There are 4 nested groupings, the coarsest first. Each group lies inside one group of the grouping before and may be the whole of it. The rows also spread widely along 14 directions, which tell nothing about the answers.
In the rows, zero is written as 128.
Some rows, each with its group in each grouping after it:
[ 77 144  93 156 122 175 146 136 170 134 153 113 172 159 155 104 125 121
 146 130 153  98 142 104  91  96 117] : Q483 Q842 Q674 Fiku
[163  85  85 130 121 111  97 150 160 185 148 116 152 152 161 173 126  80
 157 103 124 139 127 167 113 188 136] : Q656 Q587 Q395 nek
[ 91 104 187 153  61 106 176 142  93 152 110 116 138 154 104 132 122 170
 149 177 147 108 121  80 140 129 152] : Q483 Q296 Q713 das
[136 116 108 151  85  92 153 136 122 140 121 151 135 118 112  77 193 169
 111 161  85 135  61 158 150 147 185] : Q483 Q296 Q343 Zarud
[127 134 140 154 138 129 118 118 158 132 171 146 131 102 118 134 137 141
 140 164 117 117 157 150 116 120 133] : Q656 Q74 Q421 lolo
[150  87 119 118 125 150  86  96 198 191 133 121 176 166 121 138 165 158
 136 122 129 176 141 154  92 150 104] : Q483 Q842 Q312 lop
[166 112 126 133 122 109 143 139 140 145 146 140 141 106 122 134 145 123
 154 174  82 115 107 163 124 142 165] : Q483 Q842 Q674 Gema
[141 116  91 150 113 120 146 190 128  85  97  43 121 134 101 118  97  44
 160  87 138  74 124 152  90  93 199] : Q656 Q368 Q898 dok
[150 113  77 116  99  92 149 117 127 156 103 121 108 109 131 108 177 150
 142  69 104 153  94 139 158 140 189] : Q656 Q74 Q421 bira
[129 112 137 130 131 117 122 150 147  99 128 134 150 111 119  86  94 159
 128 175 167 121 204 162  53  87 117] : Q656 Q74 Q336 matof
[ 77 160 134 156 101 106 142  97 119 149 175 188 117 112 157 133 151 171
 144 164  75  95  79  93 204 150 170] : Q483 Q296 Q343 kuzu
[106 123 148 141 111 127 122 104 153 148 115  91 108 108  85 127 143 168
 160 112 124 119 145 107 125 117 172] : Q656 Q587 Q491 zuk
[169 120 170 142 109 169 154 121 118  92 124 130 143 104  83 110 124 144
 129 116 135 166 167 166  66  55 152] : Q483 Q296 Q713 moke
[120 112 189 158  77  82 125 110 107 193 139 116  97 183 115 182 112 108
 153 107 149  73  78 108 183 154 152] : Q656 Q74 Q854 Nub
[139 178 127 130  80 145 172  97 143 198  93 110 104 106  81 121 138 146
 195  84 138 162  70 102 145  87 225] : Q656 Q368 Q898 muvod
[175 112  95 104 117 112 159 139  95 107 149 163 134 106 167 133 112 102
 143  99 103 137 146 162 136 110 143] : Q483 Q842 Q312 Gobef
[154 149 165 139  83 165 181  77 126 192 139 136 125 114 111 160 131 157
 173  62 110 167 103 110 138  97 189] : Q656 Q587 Q491 Nalov
[125 119 127 132 108  95 100 104  97 118 120 136  84 106 129  96 136 173
 126  58 149 133 138 139 134 120 168] : Q656 Q74 Q854 Nub
[136 160 129 152 128 176 125 135 149 143 141 113 110  64  73 118 143 140
 184 156 154 175 156 125  98 101 168] : Q483 Q296 Q713 moke
[163 112 108 121 106  95 160 114  97 108 132 123 107 107 149 123 136 113
 135  25  72 103  98 161 144 112 196] : Q656 Q368 Q898 dok
[138 135  78 158 107 178 131 158 108 146 151 105 125 125 158 121 125  93
 171  42 173 167 125 133 101 128 161] : Q483 Q296 Q713 das
[150 113 177 188 124 117  95 129  73  79 180 116  70  97 101 151 134 106
 121  79 105  86 135 168 134 139 178] : Q656 Q74 Q854 Nub
[ 92 100 159 153 107  88 122 139  99 131 143 125 115 134 128 122 138 155
 137 167 140  74 142 110 148 161 120] : Q483 Q842 Q674 Gema
[174 107 164 101 114 136 133  91 138 159 150 175 157 132 166 159  76 144
 160  92 110 147 143 159  92  98 143] : Q483 Q296 Q343 kuzu
[ 64 116 134 147 103 111 159 125 141 163 132  86 123 126 143  87 125 175
 162  89 162  55 137  85 100 108 139] : Q656 Q74 Q854 Nub
[126  77 163 114 112 119 145 111 138 136 147 109 156 173 113 206 147 105
 116 133 109 132 192 108 156 136  57] : Q656 Q368 Q898 muvod
[118 101 123 128 126  84  94 159 131  97 103  97 113 149 126 131  65  89
 148 129 182  78 180 143 107 105 139] : Q656 Q74 Q421 lolo
[ 98 142 100 141 143 141  71 107 173  83 139 142 150 133 130 121 129 136
 111 134 115 135 168 147 109 105 144] : Q656 Q368 Q898 muvod
[ 98 110 114 148 107  97 161 176 109  70 154 144 164 167 156 175  94  74
 111 203 116  87 174 113 158 123 115] : Q656 Q74 Q421 lolo
[108 120  58  77 150  72  52  88 181  98  88 135 109 141 150 147 107 112
 129  91 101 117 161 132 183 118 151] : Q656 Q587 Q491 Nalov
[116 178 129 163  68 147 198 125  78 168 170 195 132 158 149 137 145 114
 132 154 169 157  96  95 197 118 106] : Q483 Q842 Q674 Fiku
[100 151 121 172  72 165 181 117 118 170 158 128 133 145 107 166 200 130
 142 132  87 164  68  70 207 153 167] : Q483 Q296 Q343 kuzu
[104 133  54 115 147 132  80 104 169  86 109 127 126 149 140  78 155 120
 102  77 147 128 153 148 132  92 111] : Q483 Q842 Q674 Fiku
[135 140 136 111 159 125 101  94 154 135 158 130  95  89 118 173 118 104
 178 129  98  99 157 122 166 116 137] : Q483 Q842 Q674 Gema

New rows. What belongs after each?
[140 142 148 121 109 128 129 117 156 169 129 166 163 165 151 136  58 116
 169 164 168 112 124 142 101  87 136] : Q483 Q842 Q674 Gema
[141 133 134 126 164 134 101  92 166 145 159  98  79  64  94 120 150 124
 180  89 107  83 149 146 130 106 140] : Q483 Q842 Q312 Gobef
[108 126 169 165 151 149 100 111 150 118 193 132 123 112  91 161 171 126
 126 197 108 105 179 123 150 142  78] : Q483 Q842 Q674 Gema
[135 129 152 183  92 183 109 117 112 143 162 141 141 170 128 122 138 128
 118  73 170 169 118 152 100 121 130] : Q483 Q296 Q343 kuzu
[111 103 172 132  95 110 181 102 173 194 127  88 143 166  96 162 151 115
 164 139  95  59  83  95 162 116 127] : Q483 Q296 Q713 moke
[146 142 111 115 109 113 116  78 149 159 124 184 126 126 109 102 184 170
 116 140 114 176 102 152 175 120 133] : Q483 Q842 Q312 Gobef
[115 107 169 130 117  82 173  70 129 144 190 174 126 123 158 164 167 155
 111 124  45  65 126 122 200 134 103] : Q656 Q74 Q421 bira
[111 123  94 154  78 115 150 136 147 174 102  81 140 174 119 108 161 120
 144  81 136 111  59 119 136 138 182] : Q656 Q368 Q898 dok
[105 132  87 137 109 120 116 117 107  74 112 121 100 137 117  98 162 137
  90  72 139 148 150 122 167 107 143] : Q656 Q74 Q336 matof
[114 180  84 164 133 169 126 122 124  65 164 154 108 118 129 131 131  63
 108  96 135 132 165 140 165  74 127] : Q656 Q587 Q395 nek
[125 103 142 122 125  91 119 102 166 141 134 157 149 136 133 115 133 169
 118 157 122 112 155 156 114 115 113] : Q656 Q74 Q421 lolo
[176 124 120  88 134 110 142  93 157 149 148 177 144  82 148 141 116 149
 168 140  58 132 127 160 129 107 173] : Q483 Q842 Q312 Gobef
[125 122  80 102 143 144 145 112 161 102 127 113 136 115 142 128 125 106
 135  66 126 134 203 127 118  72 102] : Q656 Q587 Q491 Nalov
[129 132 163 154  99 157 168 125 159 173 122  84 139 133  89 133 107 125
 178 115 153 107 134 118  87  83 159] : Q656 Q587 Q491 Nalov
[146 138 104 116 107  90 163 146 137 168 129 151 127 121 146 127 102  91
 178 154 135 100  96 140 149 111 153] : Q483 Q296 Q713 moke
[159 114 132 143 109 113 103 129 114 122 111 114 100 119  75 112 159 126
 132 123 129 142 118 162 141 130 166] : Q483 Q842 Q312 Gobef
[129  90 104 109 143 110 155 155 164 128 133 101 148  95 127 116 127 128
 150 154 139 111 221 138  83 108  79] : Q656 Q587 Q491 Nalov
[189 146  98 109 143 109 155 140 149 140 149 157 115  77 120 120 122  78
 168 170 115 110 134 180 137  94 135] : Q483 Q842 Q312 lop
[112 108 120 129 134 108 129 122 149 122 134  96 119 119 121 124 148 122
 149 126  96  66 131 123 141 126 140] : Q483 Q842 Q674 Gema
[135 103 106 143 133 103  94 122 184 171 143 105 131 144 131 102 153 121
 136  93 138  86 105 173  96 138 130] : Q656 Q74 Q854 Nub
[149 108 160 130  89 110 203 163  90 156 146 133 127 118 121 143 115 107
 161 168 153 117 151 117 139 114 102] : Q483 Q296 Q343 Zarud
[ 90 114  97 129 133 102 160 129 160 115 140 101 130  82 137  81 161 179
 140 123  76  68 141 117 113 119 161] : Q656 Q74 Q336 matof
[122  76 158 135  96 132 144 114 131  96 109 123 180 149 116  71 143 205
  97 124 113 120 156 154  58  90 138] : Q483 Q842 Q312 Gobef
[103 122 191 180 126 109 122 119 119 132 193 142 113  87 121 108 135 173
 150 176  96  37 128 143 117 141 149] : Q483 Q842 Q312 Gobef
[145 126 179 143 144 173 121 112 148 138 168 138 138 116 103 112 124 135
 138 148 192 135 213 158  66  77  48] : Q483 Q842 Q674 Gema
[158 115 113 120 111 151 118 114 154 176 134 126 143 160 129 160 125 103
 145  78 172 186 164 143 116 119 100] : Q656 Q587 Q491 zuk
[145  68 151 133  99 107 136 124 152 135 118 132 180 134 117 131 147 183
 114 162  77 137 145 160  79 145 159] : Q656 Q587 Q395 nek
[ 92 139  63 171 123 145 134 131 128  87 157 100 116 119 149 118 166 102
 122  52  83  97 118 121 156 128 177] : Q656 Q587 Q491 Nalov
[110 151 132 174 113 169 116  90 137  81 144 117 112 129  81 140 182 124
 107  96  58 127  90 122 177 103 197] : Q483 Q296 Q343 Zarud
[139 185 115 171  91 140 118 135 120 124 120 138 112 130  99 130 106  97
 156 125 138 145  74 144 142 101 236] : Q656 Q368 Q898 dok
[129 117 135 136 100 114 152 134 134 162 119 153 145 127 136  42 130 174
 134 136 194 125 135 165  72  88 103] : Q483 Q296 Q713 das
[136 153 134 134  98 119 156 114 138 124  96 131 121 126  74  96 146 131
 126 142 142 137 122 144 136  68 152] : Q656 Q368 Q898 muvod
[205 103 155 115 113 100 140 111 141 196 134 150 124 120 103 125 154 130
 151 136 125 138  99 190 117 133 127] : Q483 Q842 Q674 Fiku
[143 154 131 165  78 133 138 118  93 146 113 121  82 137  79 144 150 105
 139  84 152 166  96 122 186 121 183] : Q656 Q587 Q491 Nalov
[105 144  95 102 114 123 131 117 171 140  82 112 138 117 110 102 117 158
 163 132 151 149 156 108 107  83 164] : Q656 Q368 Q898 muvod
[136 142 169 125  97 130 192 104 108 128 142 128 118 154 119 206  96  64
 163 120  86  75 105  90 199  84 158] : Q483 Q842 Q674 Fiku
[144  57 167  81 125 113 136  63 187 132 100  83 167 137 101 161 152 183
 127  72  40 120 162 131  96 102 149] : Q656 Q368 Q898 dok
[118 112 165 118 111 139 190 109 124 155 156  95 123 104  92 199 165 132
 159 128 102 144 191  65 171 124  92] : Q656 Q368 Q898 dok
[143 129 142  81 122 141 105  70 218 173 108 175 190 178 134 153  78 143
 146 163 131 163 143 143 104  67 119] : Q483 Q296 Q343 Zarud
[142 144 136 148  95 150 159 129  91 151 169 158 130 115 142 181 126 124
 169 139 104 162 113 103 162 150 179] : Q483 Q842 Q674 Fiku
[163 130 136 119  93 140 197 113 115 128 124 133 131  94 103 165 145 142
 151 117  77 177 136 113 152  95 193] : Q656 Q74 Q421 bira
[ 97 164  81  97 131 127 128  86 173 148 110 164 130 104 144  74 139 182
 153 134 146 144 144 110 138  80 133] : Q483 Q842 Q674 Gema
[120 107 185 148 115 127 140 132 108  84 134 128 126  92  84 117 127 167
 131 177 127 119 188 132 100  94 133] : Q483 Q296 Q713 moke
[ 96 172 118 153  97 154 117 115 140 149 137 157 134 117 130 135 118 165
 168 159 116 160  95  95 149 125 214] : Q483 Q296 Q343 Zarud
[ 79 137 111 129 124 133 116  86 164 153 148 143 138 151 151 117 144 153
 136 117 135 101 139 101 158 116 103] : Q483 Q842 Q312 lop
[135 120 138 136 106 159 166 136 121 114 148 144 176 133 149 138 103 138
 145 145 115 137 153 127  90  98 149] : Q483 Q842 Q674 Gema
[122 134 165 154 138 160 107  84 170 151 182 134 127 142 113 163 143 106
 140 115 107  99 129 136 142 111 105] : Q483 Q296 Q343 kuzu
[119 112 134 138 125 106 123 131 171 178 139  87 121 124  78 159 176 112
 157 172 122 114 141 116 153 160 107] : Q656 Q368 Q898 muvod
[145 155 103 157  82 142 169 156 103 117 120 140 135 120 136 123  89  99
 156 109 132 136 105 142 113  92 221] : Q656 Q587 Q395 nek
[133 111 187 148  98 141 153 102  91 111 139 104 100  87  77 160 153 177
 139  90  91 149 158 101 133 114 186] : Q656 Q74 Q854 Nub
[121 126 129 194  64 135 151 196  67 149 149 113 125 174 137 139 106  71
 155 131 191 120  94 120 134 156 154] : Q483 Q296 Q343 kuzu
[ 82 167  72 174 111 174  87 126 157 148 147 121 133 156 166 105 113 115
 164  66 156 120  81 116 115 123 193] : Q483 Q296 Q343 kuzu
[123  73  90  93 118  96 150 117 167 157 142 141 181 163 179 177 142 117
 121 125  82 124 165 122 150 153  83] : Q656 Q587 Q395 nek
[132 125 115 112 102 139 229 115 130 122 132 149 170 100 148  90 151 175
 138 126  72 122 126 118 112  70 155] : Q483 Q842 Q674 Gema
[139 150 137 152 125 175 109  70 147  76 149 168 148 147 125 104 133 138
  92  81  96 126 123 175 114  56 158] : Q483 Q842 Q312 lop
[116 129 109 145 102 144 175 144 132 122 125 106 139 130 122 104 126 119
 139 106 157 123 161 123 103  82 130] : Q656 Q587 Q491 zuk
[175 139 128 133 126 133 106 121 160 198 146 115 102 136  94 177 129  60
 187 132 147 129 104 146 164 139 137] : Q483 Q842 Q312 lop
